All groups share one centre, and each spreads out both ways along 6 directions, with some noise.
In the rows, 128 means zero.
Known rows, each followed by its group:
[ 80 122 145 154 150 131 143  98 147 111 228 162 111 162  81 111 124 141] | P
[173  87 123 117 152  83 105 141 124  97 104 121 155 131 134 120  78 139] | P
[ 73 127  86 145 166 146 125 115 144 102 211 167 137 142  50 174 130 106] | P
[120 178 102 164 163 134 110  88 126 145 128 119  97 128 131 103 160  72] | V
[142 112 115 139 190  95  97  99 108  61 135 160 138 107 120 116  69 136] | A
[116 170 120 151 116 116 177  79 141 107 165 149 121 119 114 127 128  90] | Z
[106 152  86 138 126 175 160 105  64 154 174 173  73  96 145 112 195 144] | V
[135  97 112 121 176 111 101 107 132 133 155 148 103 117 116  83 108 147] | A
[132 114  95 123 151 134 119 138 118 129 137 139 133 122 116 139 135 128] | Z
[125 172  89 145 163 132 100 105 137 142 105 113 110 117 120 122 155  69] | V
[169 102 132  81 146 105 102 133 159 142  71 117 115  93 144  90 106 143] | P
[141 128  26 122 127 123 176  98  83 123 134 181 147  45 116 167 129 109] | Z
[149 112  36  94 175 166  69 155 114 203  83 113  95  88 129 133 189 104] | A
[ 99 138 115 134 129 140 140 126 142 133 168 137 121 140  97 146 151 109] | P
[134 103  93 140 180 130  87 131  76 130 141 134 118 130 142 108 132 140] | Z
[108 134 144 158 137 134 127 129 108  87 161 135 141 165 118 151 123 125] | A
[130 102 136 136 151 100 107 132 158 104 149 122 151 157 104 131  89 121] | V
[ 96 187 118 148  85 157 186 115 150 140 167 132 114 138 105 162 182  75] | A
[182  49  99 132 186  59  89 139  99  89 126 130 166 134 134 104  57 147] | A
[111  98  98  71 132 148 149 119 152 123 165 189  99  67  89 133 132 166] | V
[ 97 136 141 121 105 159 135 145 160 162 153 122 109 151 111 136 169 119] | P
[155 102 138 114 149  83 124 107 155 103 122 146 127 107 129  89  71 142] | P
[113  94  95  53 121 141 158 119 181 108 158 204 114  46  74 144 111 167] | V
[133 111 128 110 137 124 106 137 147 139 122 125 124 128 123 112 125 137] | P
[152 103  63 127 162 155  77 190  67 146  84 101 154 142 142 179 164 101] | Z
[150 119  85 136 123 108 151 132 125 147 139 126 134 126 124 126 139  93] | A
[149 104  83 146 172 101 116 110  83  92 138 151 138 110 131 123  99 124] | Z
[ 75 148  91 117 195 179  92  85 133 169 177 164  50  98 102  87 176 133] | P
[115  72 139 111 190 132  61 146 126 141 158 131 104 153 116  90 118 180] | A
[134 141  26  87 194 172  55 144 124 115  40 138 133  51 107 195 150  82] | A
[141  74 115 129 147 113 125 150  84 103 158 149 144 143 129 131 103 168] | V
[139 108 124 147 135  99 131 137 126  93 144 129 162 153 116 145  96 114] | V
[145 139 114 143 138 119 115 148 141  97 103 108 159 153 121 166 124  76] | Z
[114 141 159 134 121 124 138 129 179 115 155 120 130 173 101 137 127 104] | Z
[127 137 114 159 136 100 166  87 105  99 181 165 123 118 120 107 105 122] | Z
[111 119 101 131 134 160 141 131  86 141 163 151 106 127 129 128 163 144] | V

New rows, each followed by its group:
[145  99  14  87 130 140 140 136 116 129 108 171 165  42  88 193 132 112] | Z
[109 154 118 140  96 131 200  96 127 110 183 168 117 110 109 140 140 116] | V
[143 138 117 131 123 113 144 121 126 116 118 125 135 122 137 134 127  99] | P
[139 133  86 150 160 133 112 135  80 109 118 128 135 125 134 147 138  97] | A
[120 141  93 119 121 140 142 121 153 161 136 129 116 117 108 134 162  95] | A
[ 88 116 135 125 149 142 116 117 170 135 188 153 107 142  82 119 135 142] | P
[140 105 100 110 195 114  47 145 172 131  88 111 144 125 104 128 109 103] | V
[164 161  61 143  84  77 219  70 164 154 147 147 127  83 117 114 137  49] | A
[155  66  99 118 144 116  97 180 119 167 127 107 152 168 123 134 136 129] | A
[ 78 147  62 129 168 181 106 123 127 139 170 148 114 125  75 175 178  95] | P
[ 98 132 204 157 152 120 103 127 175 121 174 101  99 214 123  80 128 127] | Z
[114 114  80 119 147 148 129 121 103 150 160 158 115 103 113 129 151 146] | Z
[140  95  89 114 125  87 167 107 157  78 160 174 170  87  82 157  67 124] | Z
[ 77 123  39  78 196 223  35 161 144 198 122 136  78  94  70 167 218 118] | P
[115 163 120 155  85 114 200  94 151 142 182 141 118 143 112 119 151  86] | A
[ 97 144 138 128 184 155  82 120 127  41 125 154 136 114  94 173  97 139] | A
[129  77 103 110 181 117  79 149 152 103 144 145 148 130  87 147  93 138] | P
[ 86 158  54 162 195 169 105  90  79 132 190 166  87 114 101 135 177 100] | P
[135  89 129  89 178 116  85 121 158 138 127 144 104 105 116  82 105 162] | P
[ 93 165  78 158 177 159 125  71  92 138 182 167  77 107 119 104 167 111] | P
[159  73  93 165 142  89 127 161  51  81 145 126 186 164 136 156  82 131] | Z
[149 107  93 126 172 110  97 135 108  85 113 138 154 117 121 151  97 117] | A
[ 88 182 121 121 148 170 113 118 150  39 102 153 155  98  80 226 116  96] | A
[115 115  95  96 151 149 146  96 111 130 175 197  78  63 114  95 139 174] | V
[123 133 126 134 129 103 158  84 157 137 182 154 106 119 106  85 123 125] | A
[107 130 126 130 128 159 104 178 130  80 117 114 174 160  98 215 127 106] | A
[121  92 137 117 178 117  93 117 141 145 176 144  92 137 120  64 110 173] | A
[128 194 105 197 129 110 167  78  99 103 147 126 129 144 138 123 144  58] | V
[131  86 107  99 165 110 141  98 116  91 177 199 105  72 116  97  88 182] | V
[133  66  83 117 241 118  41 127  97 107 147 159 118 110 108 100  91 164] | P
[120 121 106 125 180 139  89 121 111 117 127 142 115 115 119 124 129 132] | A
[139 163  77 198 137  93 179  87  66  56 168 157 163 131 126 163 108  57] | P
[121 171 159  96 119 151 137  77 172 199 117 133  31  90 160  31 180 150] | P
[ 67 174 113 153  97 192 157 139 134 161 186 124 106 165  97 168 212  86] | P
[147  97 117 123 135 112 115 156 133 115 114 114 160 141 121 147 105 121] | P
[138  84 116 140 182  85 107 118 114  76 168 155 149 141 109 117  68 136] | P
[123  67 129 121 188  98  83 127 146  98 171 151 136 143  95 108  75 166] | P
[127 134  82 130 150 158 117 131  90 147 136 138 103 113 134 133 174 116] | V
[ 85 137 155 142 154 167  97 136 114 137 175 133  88 167 124 117 160 154] | A
[139 142  93 110 129 131 136 121 155 127  99 135 133  96 109 149 135  93] | P
[111 132 108 144 125 134 143 136 136 110 163 138 150 151  96 173 135  98] | P
